Every row belongs to one group in each of 4 separate groupings. Each group adds its own fixed numbers to the row, and there is some noise. The rows also spread widely along 12 directions, which tell nothing about the answers.
In the rows, 128 means zero.
Known rows, each followed by its group in each grouping:
160 155 112 102 118 180 136 107 140 111 157 130  93 105  94 165 102 119 123 105 164 131 125  95 163 121 121 117 123 102 113 : tuka Bil J_185 Y
121 114 118 141 112 113 110 138 124 126 136 120 135 114 133 114 118 129 149 146  96 115 117 142  98 134 123 134 126 148 139 : buvep Nafad J_932 N
162 188 109 116 137 126 152 166 127 108 136 117 119 170 109 125  96 107 160 130 119 121 139 143 115 193 130 151 150 123  92 : muror Sisus J_127 Y
109 122 117 148 145 142 109 105 142 125 143 168 110 123 133 151 123 146 112 139 152 139 122 138 116 143 140 127 117 142 145 : buvep Bil J_932 L
172 162 134 135 159 135 138 112 125 100 153  91 102 115 111 137 136 152 131 110 164 145 142 137 128 160 135 131 123  87  84 : Risod Nafad J_127 E
106 109 160 129 109 130 138 161  87 106 142 139 129 109 129 135 121 126 119 124 127  89 159 125 144 140 121  83 109 109 148 : Risod Sisus J_185 L
143 115  93 142 133 154 106 103 198 130 128 201 123 147 113 124 101 142  87 160 137 101 112 180 119 140 116 120 133 155 117 : nifig vigad J_185 E
144 153 134 129 143 138 163 123 133  78 117 106 100 126 100 121 105 123 145 125 144 124 128 159 137 140 127  96 118 120  95 : muror vigad J_127 N
144 123 146 129 150 126 150 105 145  88  66 101 134 106 124 137 110  94 155 109 132 129 102 149 153 114 127  98  98 144 105 : tuka Bil J_932 E
149 139  96 135 117 138  87 109 164 151 154 126 117 131 123 117 116 152 137 140 129 127 124 122 103 184 112 170 141 127 117 : Goza vigad J_932 N
119 143 107 131 151 138 104 118 132 151 150 132 122 127 119 163 131 117 106 137 126 154 114 131  88 118 145 161 122 138 113 : Goza vigad J_932 N
109 138 139 146 119 124 121 137 119 136 142 132 141 140 135 123 121 110 126 126 108 123 139 120 121 142 128 129 119 133 121 : nifig Sisus J_185 N
173 127 125 158 114 115 113 106 143  93 148 110 172 130 119 140 108 142 135 136 100 110 141 145  98 113 140 119 121 147  95 : buvep vigad J_932 Y
152 129 123 137 119 130 110 133 141 123 132 135 154 131 128 137 114 124 127 132 116  98 139 137 115 157 127 141 127 127 114 : nifig Nafad J_932 E
112 127 137 121 102 146 116 118 133 133 141 109  62  97 116  80 108 147 148 114 144 119 121 112 163 174  81 113 115 101 147 : Risod vigad J_185 E
118 147  91 144 109 135 126 171 152 135 144 209 147 196 131 129 104 102 106 164 108 100 131 173 106 139 129 120 135 163 110 : buvep vigad J_185 N
129 130 136 151 120 136  90 105 148 135 141 154 156 149 143 150 112 117 113 121 139 117 153 105 126 181 142 154 119 128 117 : Risod Sisus J_932 L
163 134 116 128 127 144 134 113 148  95 128 127 122 123 105 146 105 124 133 130 139 115 126 148 123 129 131 117 124 132 103 : buvep vigad J_932 L
142 129 134 157 133 122 126 120 129 111 157 117 109 106 139 129 138 170 147 123 148 148 124 135 125 140 118 101 114 122 129 : Risod Bil J_932 Y
165 131 112 138 120 126 137 155 162 142 126 142 137 139 135 125 138 128 127 132 124 118 100 167 121 115 101 113 121 143 100 : buvep vigad J_185 E
143 140 130 143 165 135 140  95 124  79 141 108  98 103 104 161 122 147 133 122 162 159 129 152 113 117 150 102 110 122 107 : Risod vigad J_932 E
150 141 116 148 114 127 150 153 147 117 132 133 125 143 137 120 126 133 155 128 139 128 118 155 126 145 106 102 123 135 105 : muror vigad J_185 N
116 135 125 116 141 162  77  85 154 149 135 156 124 134 105 143  90  97  72 133 125 107 144 104 133 171 140 176 130 123 118 : Risod Sisus J_185 Y
109 130 134 157 122 120 113  99 136 124 134 107 111 121 132 103 119 122 149 123 117 154 110 130 121 122 127 125 108 145 117 : Risod Nafad J_932 N
118 196 134 101 108 164 143 154 103 134 167 118  77 151  91 109 103  91 123 104 135 109 153  95 167 169 114 141 121  76 100 : buvep Nafad J_127 E
107 155 140 144 135 145  98 119 113 136 169 145 135 135 138 159 127 131 105 115 146 130 161  88 127 179 143 156 119 102 132 : nifig Bil J_127 N
147 106 120 115 117 134 100 117 127 144 143  96 125  80 123 146 133 137 126 124 116 125 111 113 105 113 111 150 120 126 135 : buvep vigad J_185 L
106 163 164 150 129 127 138 117  96 118 161  91 116 130 105 120 120 104 125 106 105 146 142 111 133  92 140 108 101 122  97 : nifig Sisus J_932 Y
129 136 147 160 131  98 133 162  95 128 153  97 131 116 161 118 154 162 161 116 121 146 133 130 112 150 112 110 117 121 135 : nifig Bil J_185 Y
142 131 117 139 153 120 126 130 148 117 105 145 136 134 145 152 118 125 143 132 143 134 117 149 115 179 139 140 129 145 129 : buvep Sisus J_185 E
158 141 116 129 146 118 128 136 144 123 109 110 136 127 127 130 120 124 150 134 115 129 113 151 111 150 124 139 130 140 107 : Goza Bil J_932 Y
138 138 119 108 110 158 143 131 156 120 107 145  94 126 114 126  99 100 142 112 152 114 104 131 171 145  99 105 116 125 122 : tuka vigad J_185 E
140 122 133 148 130 148 101  55 171 129 132 108  98  96 121 121 121 148 125 106 155 152 104 114 143 131 115 131 104 128 115 : buvep vigad J_185 E

New rows, each followed by its group in each grouping:
113 129 137 156 137 118 123 122 157 143  97 130 130 136 160 125 128 106 157 117 137 154  97 133 129 157 122 135 109 157 126 : muror Sisus J_932 N
154 151 109 113 153 158 126  92 151 112 131 119  98 114  99 152 104 118 121 123 147 148 116 124 133 130 133 141 126 123 101 : Risod Bil J_185 Y
151 145 116 130 131 141 115 113 147 144 146 110 121 114 132 146 137 121 132 114 142 151 104 113 120 134 126 160 123 122 109 : buvep Nafad J_127 N
173 117 102 129 139 142 114  92 161 102 135 119 128 102 104 136 103 156 133 145 129 116 126 145 102 153 129 139 146 132 115 : nifig Sisus J_185 N
116 112 140 163 130 126 112 120 156 132 113 155 127 125 168 135 130 141 138 119 160 140 113 136 139 176 118 114 107 145 149 : muror vigad J_185 Y
136 128 128 146 125 137 138 124 178 143 113 150 108 139 128  92 124 124 127 126 133 125  95 159 151 130  94 101 117 145 110 : nifig Sisus J_185 E
121 120 121 116 112 139 120 127 147 142 139 112  58  93 119  71 124 157 152 129 137 123  92 136 143 163  70 117 130 115 149 : tuka vigad J_127 N
 95 134 151 117 171 139 118 123 136 152 110 133  82 114 118  98 136 118  83 131 137 119 115 153 147 150 105 131 108 109 120 : Risod Bil J_127 E
120 129 125 140 136 128 131  97 121 102 141  92  84  92 111 108 109 152 160 125 120 159 108 133 120 116 119 107 118 140 139 : nifig Bil J_185 Y
126 138 142 147 151 140 100 105 135 153 161 116 114 118 121 109 143 155  85 130 136 120 150 122 118 168 118 148 123  98 101 : muror Sisus J_185 N
177 124 120 131 143 124 109 106 156 121 112  95 156 113 126 126 126 132 128 134 113 115 128 140 108 147 119 154 130 127  85 : Risod Bil J_185 N
151 143 134 130 117 133 130 150 118 129 172 106 104 111 113 122 139 147 123 123 128 121 133 135 125 121 103 108 121 101 106 : Risod vigad J_932 Y
103 129 124 121 134 143 116 116 128 126 136 131  93 108 115 131 111 131 127 130 141 133 117 127 126 152 124 130 119 126 146 : Goza vigad J_127 N
121 116 115 130 123 142 120 107 167 124  90 157 122 124 142 162 101  89 147 115 148 151  83 130 143 124 128 123 102 167 141 : Risod vigad J_185 E
157 166 123 137 124 130 153 145 105  82 166 115 124 144 104 139  99 140 149 129 126 118 164 136 116 158 140 108 134 114 100 : muror Sisus J_185 Y
177 144 112 115  97 145 125 132 142  99 149 122 134 126 105 131  91 128 144 128 119  90 138 124 133 161 122 134 139 115 114 : buvep Nafad J_127 Y
119 164 132 119 161 153 137 114 121 106 137 132  95 134  85 142  99 100 101 133 133 127 138 137 132 132 151 125 124 120 103 : buvep Sisus J_932 Y
183 139 144 155 137 140 100 104 183 147 142 146 162 142 145 133 144 148  89 117 156 105 141 127 143 188 120 145 126 105  86 : buvep Sisus J_127 Y
155 124 144 128 110 136 122 136 163 132  99 132 157 129 149 135 125  99 137 106 141 102 116 122 161 160 104 125 112 123 109 : tuka vigad J_127 N
161 138  85  98  83 158 139 148 131 101 165 127  83  96  97 156  85 138 184 127 136 126 105 113 126 128 107 113 141 129 161 : nifig vigad J_932 Y
177 129 111 132 162 133 131 124 169 110 112 130 121 115 122 144 124 148 129 142 151 122 111 177 110 158 122 124 135 131 104 : muror vigad J_932 Y
148 143 131 136 142 135 137 104 148 117 104  87 107 104 142 142 127 118 177  95 165 173  99 113 140 156 121 135 113 127 117 : nifig vigad J_185 N
156 124 115 131 101 137 135 129 141 115 143 115 119 101 119 135 115 143 160 121 124 123 108 128 129 112 103 106 115 135 130 : muror Bil J_932 E
164 134 114 141 127 138 135 110 174 114 131 138 124 136 117 107 121 141 128 133 134 119 108 161 137 124 106 105 126 137  90 : tuka Bil J_127 N
142 112 144 112 160 152 127 109 122 113 124 115 118  70 108 173 126 130  99 121 148 121 127 124 131 122 136 119 114 112 132 : muror Sisus J_185 Y
137 132 115 111 103 150 130 155 148 146 133 141 119 125 107 122 117  99 117 136 107  96 107 143 131 102  97 118 124 131 113 : nifig vigad J_932 N
165 146  92  96 103 138 148 159 145 116 116 118 102 129 119 139  98 102 189 120 131 129  90 133 126 150 105 139 139 142 134 : buvep vigad J_127 L
139 164 126 153 150 128 150 138 112 100 166 119  97 129 123 152 134 152 148 119 159 166 131 145 113 136 139 103 122 119 115 : nifig vigad J_932 Y
 72 139 122 118 138 152 124 141 120 123 129 181  73 130 121 151 100 106 123 133 160 136 119 134 139 159 134 117 114 132 166 : Risod vigad J_932 E
147 127 130 128 149 152 129  79 171 130 102 113 101 103 108 123 125 106 109 113 145 147  89 146 149  95 118 122 103 131  87 : Risod Nafad J_185 E
164 141 137 121 128 156 151 136 152 130 131 135 115 118 112 133 131 113 106 114 149 114 115 137 163 113 107  95 116 110  94 : buvep Sisus J_185 Y
112 133 124 144 150 126 124 137 152 133  98 163 113 139 158 124 124 126 140 132 152 137 108 149 141 190 120 125 122 146 145 : buvep Bil J_185 Y
137 124 173 135 110 132 136 134 130 124 120 115 146 116 129 130 134  99 109  99 127 103 127 127 165  98 108  89  87 113  99 : Risod vigad J_127 E
 98 156 139 153 112 127 127 106 112 116 145 109 106 135 143 152 109  99 171  89 140 194 113  90 137 117 143 122  95 148 131 : Risod vigad J_185 Y
171 114 132 135 131 118 130 160 127 133 136 106 139  91 149 149 158 163 138 120 142 118 121 145 111 146 101 118 120 110 124 : muror vigad J_185 E
159 151 119 135 108 149 156 162 156 132 156 149  81 134 119 102 137 155 141 121 163 117 113 156 155 146  80  82 124 104 111 : nifig vigad J_932 E
167 130 125 128 110 144 118 129 139 147 170 113 124 105 127 151 149 143 122 108 142 134 114 111 123 112 105 136 120 110 115 : nifig vigad J_127 L
143 137 134 122 141 125 118 150 120 143 143 109 123 113 118 123 136 138 120 133 116 105 137 135 112 163 112 143 133 105 119 : nifig Sisus J_932 E
131 137 155 152 129 143 150 149 141 121 118 165 131 139 144 142 142 120 114 108 176 114 134 145 174 151 123  77  95 107 109 : Goza Nafad J_932 E
159 142 137 135 121 110 102 152  99 156 174  80 158 117 148 141 160 138 128 114 108 124 148 103  92 155 123 178 128 100 106 : buvep Nafad J_127 L
145 154 137 124 131 143 130 117 137 160 139  76 101 106 120 128 143 105 127  94 128 161  97 109 136  96 103 141 106 117  90 : muror vigad J_185 Y
 93 112 166 131 139 129 128 135 114 140 105 112 113  93 147 118 147 109 117 108 140 125 114 126 155 129 105 102  96 116 135 : tuka vigad J_185 N
129 121 135 154 120 128 100 136 137 159 169 136 111 121 140  80 152 176 102 132 131 105 138 144 130 167  88 121 125 100 119 : tuka Nafad J_185 E
127 112 124 134 131 136 100 118 160 149 130 141 104 104 136 120 129 144 119 134 139 124  99 141 126 147 105 130 122 136 144 : buvep vigad J_932 Y
156 151 139 147 123 122 140 143  85 132 191  84 150 116 125 172 158 130 127 101 115 159 141 104  97  71 139 125 111 114  92 : nifig Sisus J_185 L
147 111 152 148 143 136 111 153 123 163 158 138 155  92 161 158 189 158  77 119 160 112 140 127 126 142 115 124 113  85 120 : nifig Nafad J_185 N
139 103 131 128 165 153 112 112 179 149  94 160 116  95 150 151 150 133  93 127 182 125  96 149 144 160 111 127 116 122 132 : buvep vigad J_185 N
155 144 106 122 128 130 145 160 135 104 134 145 114 138 119 143 108 130 157 139 139 121 124 154 119 166 124 116 137 128 125 : Risod Sisus J_932 E
143 139 140 132 156 117 108 149 136 143 123 127 140 141 131 109 133 129 105 141 117  94 147 153 119 195 117 148 139 112 101 : tuka Sisus J_932 Y
122 158 141 135 146 137 148 126 125  95 128 142 112 147 111 132 109 112 117 123 141 122 141 147 147 139 137 101 109 120 103 : Risod Bil J_127 E
140 127 145 124 143 128 132 149 119 120 123 112 116 108 120 112 131 145 119 131 136  99 141 153 136 172 109 108 124 101 118 : Goza vigad J_185 Y
176 162 110 110 117 149 153 131 149  85 113  99  96 124 104 128  93 118 187 116 157 119 124 127 149 185 113 123 135 108 104 : buvep vigad J_932 N
143 143 125 134 167 127 144 157 142 129 118 141 119 134 125 123 139 131 110 146 129 117 117 182 115 136 115 114 127 131  99 : muror Bil J_932 Y
138 135 123 138 127 128 150 178 112 145 154 128 116 112 145 141 166 140 137 122 147 145 110 144 122 117 111 101 118 115 123 : Goza Nafad J_185 N
158 128 127 167  99 122 158 136 160 108 105 138 172 138 169 175 131  89 188  96 146 167  84 130 142  83 135  88  95 171 112 : nifig Nafad J_932 N
157 140 143 131 146 141 150 105 171 125  99 118 117 127 105 114 126 106 115 113 140 127  98 157 159 110 114 102 106 130  80 : Goza Sisus J_127 E
104 133 129 132 159 139 109  94 132 122 140 131  95 119 102 112 114 128  93 137 124 128 123 153 119 129 134 135 119 128 115 : tuka Nafad J_127 E
136 125 129 100 139 155 136 120 146 124 113 127 106  95  98 139 115 102 109 129 132 113 101 136 143 110 120 123 121 124 123 : buvep Sisus J_127 N
144 147 102 146 144 134 130 106 148  93 149 129  95 137 105 115 107 154 142 147 142 138 126 165 105 152 130 117 138 134 102 : tuka vigad J_932 N
134 141 107 145 101 125 115 151 162 166 153 151 108 160 133  73 120 143 141 139 108 118 113 146 123 168  84 135 139 140 122 : nifig Sisus J_185 E
137 149 124 122 110 132 173 182 116 111 113 129 117 131 138 156 119  93 180 103 143 141 102 137 147 118 113  88 109 136 132 : nifig vigad J_185 E
122 153 131 100 135 134 135 177  90 132 138 103  86 104 116 133 126 132 150 121 144 114 139 121 131 194 108 134 127  86 144 : Goza vigad J_932 E
105 139 141 132 134 131 111 133 120 142 157 136 101 128 126 116 123 130 113 126 127 129 131 123 131 161 120 134 123 119 138 : Risod Sisus J_127 Y
126 109 165 165 166 103 106 125 137 109  93 148 180 137 154 125 134 134  90 142 125  83 156 176 117 187 147 126 112 128 112 : buvep Nafad J_127 E
154 139  98  98 108 164 118 132 161 124 114 158 124 136 117 167  85  87 140 122 148 105 119 114 143 169 122 151 135 131 126 : tuka vigad J_932 L
115 145 124 125 138 139 126 102 118  98 142 118 104 120 100 153  95 109 129 125 122 147 119 130 116 108 152 128 116 143 128 : buvep vigad J_127 Y
157 133 101 107 165 148 121 124 160 119 109 148 119 124 104 149 108 117  98 152 134 109 114 174 110 145 131 143 140 136 107 : buvep vigad J_185 Y
139 114 138 147 154 130 115 110 123 124 154  99 108  77 129 131 155 178 117 126 151 141 129 137 106 138 117 120 121 104 127 : nifig vigad J_185 N
121 138 135 130 160 123 136 121 143 104  83 138 128 141 129 142 107  92 131 123 137 131 112 164 133 149 139 123 113 148 112 : tuka vigad J_127 E
126 164 121 121 134 156 127 123 154 156 132 144 105 152 122 150 122  86 110 108 150 149 106 119 138 133 124 156 113 132 100 : muror vigad J_127 L
178 119 102 111 122 151 110  87 156 107 146 106 118  92  91 150 102 144 128 130 127 121 114 129 104 117 123 147 135 129 116 : nifig vigad J_127 L
130 136 129 146 140 129 132  84 146  82  98 115 126 131 117 124  87 112 152 125 121 140 120 141 135 135 143 115 112 156 112 : buvep Bil J_185 Y
 82 152 149 140 147 135 121 144  98 133 158 141  77 135 126 108 131 143 105 126 153 128 156 135 138 183 119 114 114  95 132 : Risod vigad J_185 E
166 158  86  83 115 145 137 155 127 102 127 108  90 122 103 152  85 107 188 127 140 125 121 120 117 189 118 160 151 118 130 : Risod vigad J_932 L
136 125 140 154 140 140 106  78 165 126 114 125 127 111 140 154 123 126 133 103 161 153 110 116 138 144 132 133 100 134 123 : nifig vigad J_932 E
156 135 146 147 139 132 115  98 161 130 124 126 166 150 117 126 122 108  86 124 114 102 142 141 122 132 134 142 114 132  68 : muror Sisus J_127 L
160 135 140 129 143 127 132 113 151 129 117  89 118 109 112 112 135 127 125 115 121 128 105 152 128 114 106 126 114 122  91 : nifig vigad J_127 E
160 125 133 149  78 149 104 112 173 144 163 152 159 141 127 116 125 122  97 118 121  95 130 117 148 111 107 119 112 121  88 : Risod Nafad J_127 N
136 149 124 110 121 140 116 126 144 155 134  88  89 114 108  87 122 117 139 119 116 125 106 120 131 153  88 156 131 110 110 : nifig vigad J_127 N
140 136 123 119 123 142  93 108 162 153 106 130 151 135 128 136 107  88 118 118 111 107 119 109 137 153 116 169 119 134 106 : tuka Bil J_932 E
137 159 108 148  98 150 124 122 173 159 161 145  94 158 123  84 119 131 140 122 135 142 108 122 146 149  93 127 131 131 103 : nifig Sisus J_185 N
 99 124 128 133 112 142  96 100  96 117 183 121 113 101 111 150 103 137 122 127 118 136 150  87 109 133 146 137 119 122 152 : Risod Sisus J_185 N
127 139 120 129 177 136 135  98 122  97 131 108  73  94 107 143 117 153 140 129 161 161 118 145 114 158 143 127 126 121 133 : buvep Sisus J_185 E
159 173 109  90  93 153 154 166 119 140 144  85 100 124 104 122 115  87 167 101 115 128 111  94 153 119  87 136 129 104  95 : tuka Bil J_185 N
114 167 120 136 133 143 143 120 157 122 125 144  77 159 118  93 103 113 150 124 150 144 111 138 153 180 118 124 128 133 115 : buvep Sisus J_127 N
182 125 135 123 149 125 136 121 150 123 114  78 113  85 123 118 146 142 138 117 135 130  96 153 128 128 107 126 124 115 101 : buvep Nafad J_127 Y
145 123 136 136 174 131 139 124 141 119 110 132 126 110 135 156 150 126 108 124 158 142 108 166 119 124 138 123 116 128 110 : nifig Nafad J_127 L
 95 138 140  97 164 138 121 117 121 124  91 120 107 117  98 134  93  73 110 130 108 113 119 135 130 148 142 155 118 132 130 : buvep Sisus J_127 E
 66 117 153 152 128 134 111 104 109 144 159 113  70  81 132 112 142 147 129 114 140 163 108 112 130 109 112 105  97 124 165 : nifig vigad J_932 N
134 138 133 140 184 134 148  99 133  90 108 109 101 107 116 146 122 134 132 128 161 155 122 156 119 151 148 116 120 128 107 : muror Sisus J_185 N
